The first 8 rows are patterns. Each new row is the sum of 2 different patterns, raised or lowered, with some noise. Before adding, each is slid sideways (what falls off one end comes back at the other), maybe read backwards, and multiplied by a number that may be negative. Names go in the order of the patterns.
(in the rows, 128 means zero)
Known rows, each followed by the names of its patterns:
[179 122  87 102 148 148 127 140 143 116 134 107  82 142 144 141 109 138
 121 166 120 136 146 155 149 110 137 106  96 134 145 138 122 104 115 110
 166]	q_931
[141 102 156 110 114 160 118 111 119 133 125 149 149  63 136 117 140 147
 127 105 123 135 126 138 119  99 128 136 126 127 133 103  95 171  97 135
 124]	q_109
[111 128 185 113 114 141 126 139 143 147  94 115 161 142 145 129 108 150
 137 148  94 129 131 122  89 122 110 124 139 154 126 103 113 141 122 115
 124]	q_298
[142 158 106 135 132 118 132 137 111 135 144 141  93 100 144 113  90 117
 129 113 110 156 122 111 198 137 129 108 162 108 129 130 131 140 128 144
 152]	q_3
[127 171 143 136 115 129 127 156  97 143 135 131 121 121  82 152 147 104
 125 117 155 152 134 148 146 141 112 138 121 135 143  85 153 143 169 144
 130]	q_80
[111 120 118 112 126 130 145 102 122 123 118 135 127 151 160 145 110 145
 159  84 119 129 116 107 117 113 117 121 114 131 122 144 106 138 151 110
 143]	q_976
[ 94 115 133 150 132 129 147 135 114 115 131 135 139 110 101  92 163 119
 103  95 101 139 133 111 126 144 152 123 118 157 131 174 137  95 115 172
  93]	q_824
[132 146 126 142 119 123 153 148 128 111 159 135 109 131 137 138 109 117
 117 129 123 151 148 131 128 106 151 131 143 109 105 136 129 136 130 114
  98]	q_570

New rows, each followed by the names of its patterns:
[ 80 149 132 110 119  90 114 126 129 116 103 144  97 110  86  82  42 165
  89  67 121 143 124 131 143 122 108 165 155 111 124 117 124  80  81 171
 105]	q_3 q_824
[137 121 180 179 141 160 151 156 140 174 133 136 154  95 170 160 153 141
 145 156 154 148 164 129 137 134 181 125 162 148 152 119 121 102 160 174
 108]	q_80 q_570
[149  85 130 132 111  90  91  80 154  92  85  74 119 110 165 101 107 139
 133 140 115 130 116 106  76  69 173 119 117 118 142 168 154 124 115 141
 125]	q_80 q_824
[138 144 141 160 155 118 117 111  93 133 145  97 136 114 142 120 156 162
 150 100 106 130 140 124 154 114 123 134 104  78 129 101 155 119 115 111
 144]	q_931 q_80
[147 130 176 177 162 157 156 146 173 171 145 135 174 187 137 221 171 148
 160 165 175 154 169 147 118 166 135 195 124 177 152 181 122 174 176 142
 146]	q_109 q_3
[105 145 178  85 131 151 156 123 217 137 134 162 138 159 148 147 110 114
 199 158 162 161 131 159 172 161 112 142 184 172 104 160 173 159 156 184
 169]	q_298 q_3
[139 145 145 140 155 117 101 109 114 139 120 124 100 121 165 102 132 120
 145 144 120 156  93 117 143 131 126 114 105 125 124 143  93  88 157 136
  79]	q_298 q_976
[136 180 170 173 185 155 148 161 184 180 138 151 123 146 132 132 199 132
 165 158 195 158 155 153 207 186 150 176 138 164 153 128 157 173 211 169
 122]	q_931 q_976
[117 132 145 125 148 114 149 165 129 163 148 113 100 141 129 137 147  67
 130 157 165 166 112 129 168 160 156 113 131 120 144  84 153 141 134 102
 128]	q_80 q_570
[116  98  60  59 158 101  93 129 172 106 127  99 123 125  97 128  96  96
  97  90  86  73 107 129  76 114 107 116 112 111  89 120 135 115 113  96
 150]	q_824 q_570
[189 187 146 154 128 137 134 153 153 101 159 152 172 139 143 124 170 202
 127 168 137 154 135 154 122 169 211 152  96 113 173 162 191 176 100 142
 138]	q_931 q_109
[151 184 153 115 174 107 150 145 157 168 133 144 130 171 175 154 173 130
 161 144 178 150 172 128 115 179 153 151 142 133 139 149 171 164 177 135
 127]	q_109 q_570
[ 91  90 138  92 151  86  97  95 148  83  67  93 102  90 101 100  93  89
 122  99 103 133  70  97  97 105  98 113  15 116 120 113 111  97  72 121
 124]	q_109 q_80
[113  99  16  84 105 119 104 103  98 124 106  93 139 101 125 112  77  89
 147  74  49  62 147 101 113 101 133  91 113  74  92 141 105  70  71  71
 138]	q_109 q_824
[141 119 111 113 130 161  58 107 121 125 118 102 104  98  99  84 125 119
 133  80 131 162  85 128 121 130 102  95 124 116 145 102  82 101 109 128
 116]	q_976 q_570
[113 127 113 138 140 126 120  98 128 151  99  90 102 115 139 112 126  70
 152 119 127  99 131 101 153 130  95 144 136 123  91  97 134  94 147 119
 159]	q_109 q_824
[ 96 118 137  95 119 113 175 105 123 133 153 140 146 156 148 121 113 171
 167  78 127 142 121 126 118  63 132 135 103 133 113 126  92 168 164  84
 132]	q_298 q_976
[183 161 101 129 142 138 177 154 128 149 166 118 170 122 162 174 125 137
 139 147 124 167 164  94 148 137 134 154 191 119 177 159 168 139 154 120
 155]	q_931 q_109
[121 126 119 113  73 143 129  90  73  76 120  96 112 121 115  90 112  78
 109  79  66 117  93  85  79 109 126  64 118  87  93  75 129 107  75 117
 108]	q_3 q_570
[171 154 117 178 142 127 181 176 160 176 174 160 159 186 205 133 146 159
 192 173 153 172 148 149 166 144 157 143 134 163 175 147 161 177 200 129
 169]	q_3 q_570
[161 157 170 114 164 125 141 172 162 156 149 153 129 190 172 116 139 117
 169 165 156 136 133 132 153 177 140 142 144 151 172 169 155 114 155 190
 110]	q_109 q_570
[154 141 173 121 130 149 118 132 146 157 149 137 157 169 144 150 155 168
 167 112 139 154 140 120 102 131 136 152 144 151 145 113 151 145 169 131
 144]	q_976 q_570
[ 65  93 139 100  94  90  97 109 139 128 115 145  50 127 132 129 126 115
 116  90 156  82  93 159  79 132 109 135  98 158 105 105 137 127 112 128
 154]	q_109 q_976
[133 109 103 144 101  96  94 142 139 129  76 102 155 138  68 105  88 130
 110 111 117  70 128 129 113 145 146 123 135 112 146 115 120 112 127 118
 158]	q_298 q_824
[ 50 114 126 119  71 134 100 116 139 107 135 115 128  99  97 133 119 121
 104 131 120  95 160 110  94 104 117 131  93 119  83 114 127 146  90 107
 116]	q_109 q_298
[141  81 113 137 103 116 136 111 113 155 120 105 165 114 122 135 129 106
 139 105 142 124 114 109 121 128 113 138 132 136 132 141  86 165 110  97
 132]	q_109 q_570
[ 78  93  97  93  71  95 111  75 131  70 106 114 103  82 107 106  86  81
  98  93 114  95  99  88  89 100 100 134 126 102  73 122 119 102  72  86
  89]	q_109 q_976
[184 163 124 134 131 160 176 137 116 140 139 118 155 180 142 197  92 156
 164 155  81 151 121 127 152 130 135 138 159 119 112 218 170 173 141  96
 176]	q_109 q_824
[141 160 152 128 103 148 131 152 133 111 146 159 162 163 138 132 134 186
 153 154 171 143 137  98  88 166 152  98 128 226 156 168 147 161 179 174
 155]	q_976 q_824
[110 120  85  49 135  97  93 116 129 114 123 145 126 114 137 132 105 129
  81 103 119  91  91  89 101 119  94 102  98 114  94  96 105 117 114 128
  98]	q_3 q_976
[129 153 164 152 143 139 220 136 148 117 129 128 151 132 143 135 163 160
 155 137 179  95 156 159 147 159 184 121 119 194 159 136 113 118 147 147
 120]	q_298 q_80
[148 198 162 111 123 120 141 137 134 139 102  94 137 128 180 186 117 150
 152 166  89 143  95 156 154 129  74 114 154 117 141 167 162 168 162  82
 127]	q_931 q_824
[135 167 115 122 124 145 154 131 128 141 137 167 151 148 150 129 148 136
 138 117 114 141 161 136 117 152 137 128 142 159 176 184 157 133 140 159
 103]	q_976 q_570
[116 130 121 106 155 130 128 106 133 133 181 135 103 105 136 145 144 130
 108 126 128 145 143 107 125 112 145 105 138 126 122 142 134 120 112 145
 106]	q_109 q_298
[200 152 154 151 219 148 130 155 122 136 184 120 104 130 175 138 130 155
 157 165 154 164 160 164 164 150 112 153 197 164 142 158 194 160 179 149
 136]	q_3 q_824
[ 78 112 124 111 112 123 147 108 114 150  73 137 128 100 110 130  85 102
 147 137  82  93  71 115 132  87  80  87 131 147 104 116 157 116 145 113
  94]	q_298 q_80
[115 149 168 187 175 150 140 205 109 149 140 150 149 182 138 146 160 180
 167 167 131 145 166 169 145 154 151 160 162 143 171 179 159 123 124 166
 168]	q_80 q_976
[ 94  88 116 108 125  97 104 120  89  92 102 108  91  99  83  91 119 120
 102  63 132 119 111 136 125 126  91 132 100 104  88  70 128 109 117 105
 113]	q_976 q_570
[ 98  83 129 156 182 111 144 138 149 140 142 137  99 120 137 112 165 145
 120 120 183 105 167 133 140 106 205 157 119 192 174 137 131 164 159 141
 170]	q_109 q_3
[178 187 146 139 166 165 154 145 148 180 172 149 168 182 156 143 152 166
 169 157 191 168 174 139 135 189 150 175 142 152 171 168 175 169 165 146
 164]	q_976 q_570
[103  92 175  86  97 106  93 147 106 108  53 106 122  87  96  87 106 115
 133  79 116 153  92 105 110 108 115 165  99  89 130 105 119 106  93  89
  84]	q_109 q_80
[151  94 174 145 148 174 125 154 118 177 154 106 139 140 163 147 125 138
 124 184 149 170 181 203 141 179 180 104 123 154 162 145 128 143 156 151
 154]	q_298 q_976
[ 85  90 156 107 108  71 110 101 104 122  87 109 104 129 137 107 123  77
  96  91 101 111 108  70 112 137  97  77  99 134  87  68 103 101 104  92
  99]	q_3 q_570
[153 136  99 108 205 173 105 105 125 145 138 158 129 109 152 161 126 153
 166 148 165 151 164 130 129 143 152 150 136  77 125 144 139 165 169 131
 152]	q_931 q_570
[134 157 168 176 118 186 108 155 157 150 133 141 161 129 158 172 169 153
 141 133 171 162 134 160 160  84 147 174 157 142 147 123 144 206 159 137
 168]	q_109 q_570
[145  81 115 110 131  91 106 119  97 122 122 105 106  72 113 108 105 100
 108 103 123  74 116 106 108  39  96 146 102 116 144 140 147 153 132  90
 138]	q_3 q_976
[122 123 148  96 161 138 138 149 196 116 126 165 141 151 100 114 114 130
 106 104 163 111 153 133 123 186 111 116  81 136 132 137 103 111 124 128
 111]	q_80 q_976
[125 110 128 125 112  87 174 149 128  78  99 148 172 129 118 138 114 129
 132 127 115 125  96  94 123 111 137  93 121 153 125 104  83 104 163 144
  86]	q_931 q_80
[126 136 128  98  77 106 156 128 120  84  90 108 163 111 111 100  81 106
  96 122 107 116 125  86 119 114 127  96 110 129 124  66  94 121  84 141
 127]	q_931 q_3
[148 114 133 182 144 111 110 130 137 138 141  91 133 143 150 121 125 106
 134 154 126 108 124 137 164 111 185 140 124  81 177 122 106 129 163 131
 127]	q_298 q_3
[111 149 170 140 143 116 114 163 152 156 104 105 128 152 196 116 106 132
 115 117 152 118 131 169 141 127 121 135 121 112 100 144 128  97 126 124
 165]	q_931 q_298
[159 122  55 201 156 118 175 179 154 167 189 163 141 166 180 116 152 127
 138 156 128 166 148 149 179 119 130 110 155 149 138 150 135 143 140  84
 145]	q_3 q_976
[ 89 110  90 103  99  87  85 102 117 121  94 139 134 124 149  65 130 106
 116  98 103  81 113 116 115  92 111  88 116  96 115 136 145  78 151 124
  92]	q_80 q_824
[ 92  67  63  97  96 140  64  79 112  77 132 108 103  90  87 112  74 118
  90 132  98  93 105  90 113  87 109 100 128  95 121  79  77  86 132  95
  89]	q_931 q_80
[ 77 101 132 107 130 110 153 115  97  97 162 144 127 114  83  77 152  94
  83 113 130 136  82  76 131 142 160 124 105 131 119 189 148  83 124 139
  67]	q_931 q_824
[142 120 130 121 110 120  88 142 149 139 134 114 136 175 126 131 109 124
 134 169  97 122 130 113 127 118  65 127 135 117  96 108 156 139 121 129
 150]	q_80 q_570
[119  91  75 113 101 117  97 114 101 146  85  90 155 108 129  94 127  70
 103 101 112 138  95  73  91  98 136 169 119  30  90 118 135 120 117 105
  93]	q_931 q_109
[106 153 194 162 127 164 100 135 162 151  78 126 123 148 139 144 124 164
 113 142 137 134  90 167  83 139 138 137 149 145 136 129 127 132 126 180
 161]	q_109 q_3
[127 136 132 102 163 130  98 158 162 138 195 167 161 154 180 140 159  94
 129 159 135 143 112 140 148 141 154 142 184 138 116 130 149 163  87 126
 119]	q_80 q_976
[ 63 101 131  98 103 104  58 141 131  78  89  88 129 114  98  90 117  91
  74 113 115 139 101  72 134  93 143  98  83  66 118  92 114  96 120 116
 113]	q_80 q_824
[ 85 139 139 156 130 106 161 136 127  87 125 133 128  77  95  75 151 125
 120  94  82 123 137 103 115 136 130 120 160 136 115 172 130 103 122 175
  68]	q_298 q_824
